The first 6 rows are patterns. Each new row is the sum of 2 different patterns, raised or lowered, with some noise. Before adding, each is slid sideways (what falls off one end comes back at the other) and multiplied by a number that may be negative. Names go in the order of the patterns.
Some rows, each with the names of its patterns after it:
[  0 -14 -27   7  11 -12  -1   4 -12  -4   2 -18  33   5   8 -22 -13   1
  -5   1 -28  -6  -9   1   7  -3  -9 -25  -3   0  25  10  -1   2   2   0
   3   0   1  17  20 -18  -7 -10   7   6   4  -2]  z280
[ -6  -7   0  -1  -1  33   0  -2 -28   4  13  -2   3 -14   1  -3  -3   8
  25   1  -7   6   5   3   6   1  13  10  10  -4  33  -2   3   2  -7   1
   0  -1 -21  -8  12  19  33  -7  -2  -2  -5  11]  z415
[  1  -5 -15  -9   6 -22  -8   4   5  -6  22   4   0   8 -19   6  -1 -18
  33   8  23 -18 -14 -32  23   3   4  10  -4 -17   7 -33  -1  -4  -7  -3
  -4  -5 -11  -6   7   8  21 -14  -3   8   2  -1]  z715
[-20   5  -7  19   9  -5   0  13  -5  -3  -7  -8   6  -3 -14  -1   4  -1
 -20  12   5  -2  13  -1  -5  23 -33   8  -8  26   4  -1  20 -16  -3 -19
  -1  -1   9   3 -12  17 -24  -1 -33 -10   5  10]  z566
[ 24   3   2  -1  -7  33  -2  -8  11  -7  33  10   0  12   1 -15   1 -31
  15 -12  28  -8 -15 -10   3 -20  -8  -5  -6   0  -2   8  14  10   5  -8
   8  16   6  -2 -22   5  -5   0  13  -3 -12 -13]  z352
[  1  -1  21  10  31   2  -1   0   4  -2   3   8   9 -15  -1   3  12   7
  -3  -8   2 -16 -33 -10 -10 -27  -3  -4   3   8  -3 -11   3   4   4   1
   3  -1  33  -3  21  -3  14 -13   2   4 -28  -1]  z692

New rows, each followed by the names of its patterns:
[ -4   9 -22  11 -21 -19  -4 -20 -25 -13  -8 -31 -40  10   8  13  -5 -16
 -18   5 -36 -10 -27  14 -10 -14  35 -27 -18 -53 -10  -1  -6  -8 -37   5
 -38 -17 -38  -2  -8  -9 -27  -3 -17  12  -4  -8]  z415 z566
[-19 -10 -15 -15 -19 -15 -25 -21 -18 -15 -29 -14 -13 -29   1 -16 -22 -31
 -43  -6  -6 -10   6 -14   0 -41 -24 -53  -5 -18 -17 -12   2 -36 -14 -71
 -19 -14 -28 -19 -34 -23 -32 -28  -8   7  -1 -39]  z415 z715
[-14  -5  -2 -18 -33 -10 -38  -9 -15 -19  14 -24 -17   0 -21  14  -6 -39
  -6 -11  -5 -16 -49  -2 -27  19 -22 -24 -20 -17 -48 -21 -13 -24 -18 -19
 -13  -4 -16 -18 -28  -5 -26  -9 -20 -34  -7 -20]  z415 z352
[ -9  -9 -19  10 -18 -14 -27 -37  -1 -12  -9 -39 -28 -10   2  11 -12   2
 -24 -29   2 -20 -25  -6 -14 -18  26 -42 -22 -47   4   5 -19 -10 -31   5
 -14 -12  -9  -1 -14 -16   8 -11 -13 -31 -23  -4]  z280 z415
[36 15  9 31 -9 30  8 60  2  2 10 13  2 15 -3 39 14 23  7 31 31 10 24 29
 48 27 19 -8 24 25  7 50 16 34 17 39 15 37 14 18 37  9 16 30  2 55 32 25]  z566 z352
[ 38  41  10  16  24  48  15  31  29  18  12  32  38   9  26  18  17  31
 -24  -4  20   3   6 -13  11  25  18  18  27  24  56  12  35  -2  29  66
  29  38  38  43  16  31  25   0  13  10  14  34]  z352 z692
[ 21   8 -12 -11  19  -1 -13 -23 -10   9   0 -20  -9  -1 -14 -29 -21 -14
 -19  -7 -12   0  19 -17 -19   0 -12  -1  -2 -23  21  18  -2  -8 -12   8
 -35   9   2 -16  -6  -5 -14  11  14  10  16  -4]  z566 z692
[ 24  31  -9  56  22  19  35  18  16  42  -5  29   4  34   2  26  38  -5
  12  -1  15  21  38  28   1  51   2  13 -19  12   5  23  -3  15  26  30
  26  27 -12  22  -8  29  23  36   3  12   1   8]  z715 z566
[ 17  -5  27  19  31  -1   1 -10  26  41  11  36   5   9   5 -12  12 -16
   4   9   7  24  12  32  16  16  25   4   7  19  18  18   0   6   2  14
  20  -8  -2  16   1 -20  19   4 -10  13  -6  18]  z715 z692
[  0 -11  11 -18  21  26  48  -4  14   3  32  19  10  19  31  -7   8   9
  15  22   6 -10  13   2 -20 -16  13 -10   9  20  14  14  29 -28  22   7
  37  16  13  28  27   6  12   8  22   7  16   4]  z566 z692
[ 25  -1 -22 -31   0 -22 -23  -2  -3   9   9  10  10  17  13   1  13  24
  11  29 -20  26  -1  17   9   4  -5 -29  28   8   6  20   7  62   4  -4
  15   1  37  16  12  25  -5 -10   8 -16  25  -9]  z352 z692
[  6  -3   2  23  31 -11  16  29  21  19  33   6  10  -9 -21  15  24  -5
   2   6  -3   1  10 -38  37  -9  17 -24   9   5  -1  33 -15   2  -1 -10
   4 -24  -2 -13   4   2  28  12  -3   0  22   7]  z280 z692
[-17  -4   9   6  29 -18 -23 -33   2  -1  -2   6 -14  -7  -7 -24   5  -5
 -45  -7  -4  19  -6  -6   3 -15  25   0  -9  -8  -9 -48  -9   0 -19   3
 -16 -13   7 -49 -25 -37  13 -28  21 -30 -11  -4]  z415 z715
[  2   0  -6  28  21   5  11 -21   2 -13  26  18  45  -7  11  -4  27   4
  21  -1  27   7   6   8 -12   0  19  31  39  -9  -4 -15  12  17  -9  -4
   5   0   7  48  13  -4  -2  15  12  -2  11 -28]  z415 z715
[-23  -9 -43 -18 -18 -36   8  -1 -13 -21 -24 -21 -16  -4 -34   3 -27  -8
  -4 -16 -36   0 -19 -20 -39 -25 -28   7 -25  -7 -30 -21 -11 -27 -13 -26
 -22 -27 -15   5 -32 -29 -34 -32 -18   4 -33  11]  z280 z566
[ 15 -15  -2 -18  14 -16 -38  15  -5   2   3  -6 -18   6 -31 -30   4  12
  33  -2  -9 -21  36  -8   4 -28 -25  -2  -1   4  -2  -5 -29 -14 -15  -9
   0  -9 -16  -8   9 -36 -34  10 -15  -1 -13 -37]  z280 z566
[ -4  16   7  -4   1  -9  -3   8 -16   0   3 -19  -8   0   3 -29  -8 -35
  -3 -17 -31 -15  10 -18  -4 -12 -13  -7 -15 -24  -3 -32  17 -17   3 -33
   1   5  -5 -17  21   1  -4 -10 -11  -3  -7 -19]  z352 z692
[-12 -39 -33 -38 -26  13 -24 -14 -41 -34 -15 -13 -10 -54  -6 -21 -24 -21
 -19 -52 -50 -22 -29  22 -17 -21  -2 -51 -29 -41  -4  -6  24 -24 -41 -32
 -40 -11   1 -24  10 -21 -31 -41 -11  -7 -28 -11]  z280 z715
[  7 -12  -5  28   0  10   6   4   5  23  18  -4 -20 -35 -12  14   4  -3
 -10   6   6   4  15   9 -33  22  10  19  -7  -6 -17  -6  13  -8  21  -2
  -5  -4 -30  -1 -26  14  10  25 -22 -12 -12 -16]  z415 z715
[25 42 45  5 21 24 18 11 30 23 21 33 21 45 45 -8  9 19 58 25 23 30  9 16
  2 28 41 31 20 16 41  3 26 -9 25 36 40  1 52 14 43 33 14 25 36 17  4 12]  z415 z566
[ -1   1  10 -18 -19   3   5  14  -4   2  10 -21 -12 -20   9  19   2 -11
   0  -3   2   6  16   0  45  11  -3  -5 -20  10   9  12  12  -9   4  -5
  12   5  -1 -23   5   6  30  12   0   2  17  21]  z415 z715
[  5   6 -19  -7   8  30  17   6  11   7  35   5  26   3  33   9  -6   3
 -27  11  12   8  23  15  23 -15  11  15   0   2  12   3  11  -6 -11  36
  22  19 -16 -13   9 -14 -24 -27  -9 -26   5   7]  z280 z692
[-11 -13  14  -1 -24 -17 -16 -31 -14  -3  -2 -52 -21 -18  -7  -8 -48 -26
 -11 -44 -47 -55 -36 -46 -31 -25  -4 -14  -1 -42  -7 -35  -9  -8 -10 -23
  28 -16   6 -18  -6 -31 -23 -24 -55 -24 -12 -26]  z352 z692
[  9  16  16  33  -8   4  12  44  19   9  17  17   4  -6  21  35  11  22
  14  33   7  18  -2  37  18  21  -8 -19   5  20  31  18   1   3  13  14
  21  -2 -17  11  12  35  54  12  12 -11  16  29]  z280 z415
[-17 -63   3  -7 -17  -3  -2 -26  21 -49  -2 -35  -9   0  -6 -18  -5  -9
   0   2   7 -20 -19 -14 -17 -14  -3 -19 -34 -21  -3 -11 -21  -2  -6 -25
  10   3  -1 -22 -27  -7 -10 -20  -8  -2  14 -35]  z715 z352
[ 10 -24 -22 -32 -22 -10  15 -17  12 -13  -2 -29 -12 -10 -23  14   9 -13
 -16 -18  -9  -6   1 -24   6 -22 -10   3  -5 -27   1 -11 -16 -28 -16 -23
  18 -15   1 -27 -18  -5 -21  -7 -24 -15 -22  -9]  z280 z566
[-27 -19 -13  -1 -31 -31  -4   7  37 -18  -6 -11 -24   3  -2  -1 -32 -13
 -12  16  -2 -44 -26   1 -11  -3 -40 -28  -7 -22 -12  12   7  24 -29   8
 -33   1  10   2  -2  18   8  -7  22 -10  -4 -15]  z415 z352
[ -7 -59 -25 -21  24  -9 -12 -12 -28  12   0   4 -38 -24 -15  -8  14 -43
 -12 -30 -35  -8 -48 -26 -16 -30 -18  -3 -31  -5 -14   2 -34 -15  -7  -9
 -18   2   5  11 -17 -24  -3 -22 -33 -15 -17 -11]  z280 z352
[ -4   6 -13 -25  -1 -28   8  -2  53  -3 -10   9   1 -21 -16 -17  -8   7
 -10   2   6   5  -1 -10 -25  13 -18  -4 -39  13 -12  -7  33  -6 -16 -16
   1 -11 -31  -8 -11  28 -11 -10   5 -18  20  18]  z352 z692
[15 18  7 14 17 -1 14 27 42 56 23 23 13 23 39 21 14  7 24 18 47 28 17 -9
 15 49 19 24  9 17 43 17 23 48 17 39 32 25 33 27 12 32  6 39  9 66 14 13]  z415 z352
[ -7  -2  10 -10 -23 -20 -11   6  22 -18 -15 -16 -16  -4 -15 -43  -8 -31
 -10   1   0 -15 -34  15   0 -14  -8 -40 -20 -39 -16  -3   6 -14 -16  -9
 -14 -17   5 -10  -5 -14  -9 -12  19 -15   4  18]  z415 z692
[ -3  12   3  25 -18  19  10   3   7  29  15   5   1  18  29  45   3  31
  59  29  27  45  17   8   5  18   0  21  18  19   9  36  20  18  -5   2
   4  20 -13  64  23  36  28   5 -14  41   2  12]  z715 z692
[-27  -8   8  -5  -9  -3  11 -13  -7 -14 -27   9   5 -15  18 -15   0 -23
  -7   6   0   3  -8  19  -2  -6  -1  -3   5  -4  -8  -6  17  18   1 -11
  16  -9  23 -14  -4   0  -8 -12   5  16   3   3]  z280 z566
[ 12   2  17  -6  26  12  28  12  -2   6   0   8  14  -9   8  15  10  -1
  34  20   6   1 -23  20  23  14  11   3  33   8   6  14   2 -16  13  -7
  62   1   7 -10   5  23  -7  26  17  21  -9  11]  z415 z566
[  3 -57 -11 -42 -32  -9 -21 -33 -14   2  -6 -24 -45 -49  -1 -19 -22 -16
 -11 -27 -19 -20 -32 -19 -46 -44  14  -2 -16 -60 -22 -23 -26  -6 -14   3
 -28 -44 -30 -17 -14 -43   1 -27  12 -23 -35 -39]  z415 z566
[-24  53  19  16  -8  17   9  -3  33   7  60  23  25  -7   4  29  -2  40
  -3  42  20  12  13  33   6   5  -1   9  39  24   3  23  22  22  26  11
  21  41  32  -1  16  29  11  17  21   5  17  11]  z280 z566
[ -6   0  18   4  26 -18   6 -10 -20  44  -9  45 -15  18 -17  16  -8  24
   3   3 -36  -3 -25  -1 -17  -1   0   4   3 -16  -2  21   8  15 -12  19
  -5  -4   1 -13  -4 -10 -31  39 -28   0 -23   0]  z715 z566
[-17 -41  -8 -11 -21  -2 -11  -1  11  -7 -16  -2  12 -12  -8  -3 -16  21
  -5  -5  16   0 -10 -22  -5 -27 -20   5  -4  25   3  20  -9  -9   3 -14
   9  -2  24   9 -21 -13  11  -2   5 -21 -18   0]  z566 z692
[  0  24 -28   8  11  -5   4   7  -7  25   9  22   3  20  -2   5  18  -8
   5   6   7   1  -2  10 -28   1  15  33  12  28  16  11  17  -4  16   9
   6  55   5  26 -14   2 -15  34  11  14  10 -12]  z280 z715
[ -7  24  25  27   8  10  12  11  12   6  15   9   4   9  56  -2   1 -14
   1  21  11 -10  25   1  13 -17  12  31  -8  15  16  30  12  15   2  18
  29   3  26  39  35  19   6  -6  26   4  15 -26]  z415 z566
[ 23  27   8  14  24  10  21   7  -4  52  30  29  -7  -4  17  -2  -6 -21
   2 -13  15  20  16  13 -12   5  18  43  30  16  20  17  40  19  33  14
  44  27   0  13 -15  24  23  20  31  25  27  -8]  z280 z692
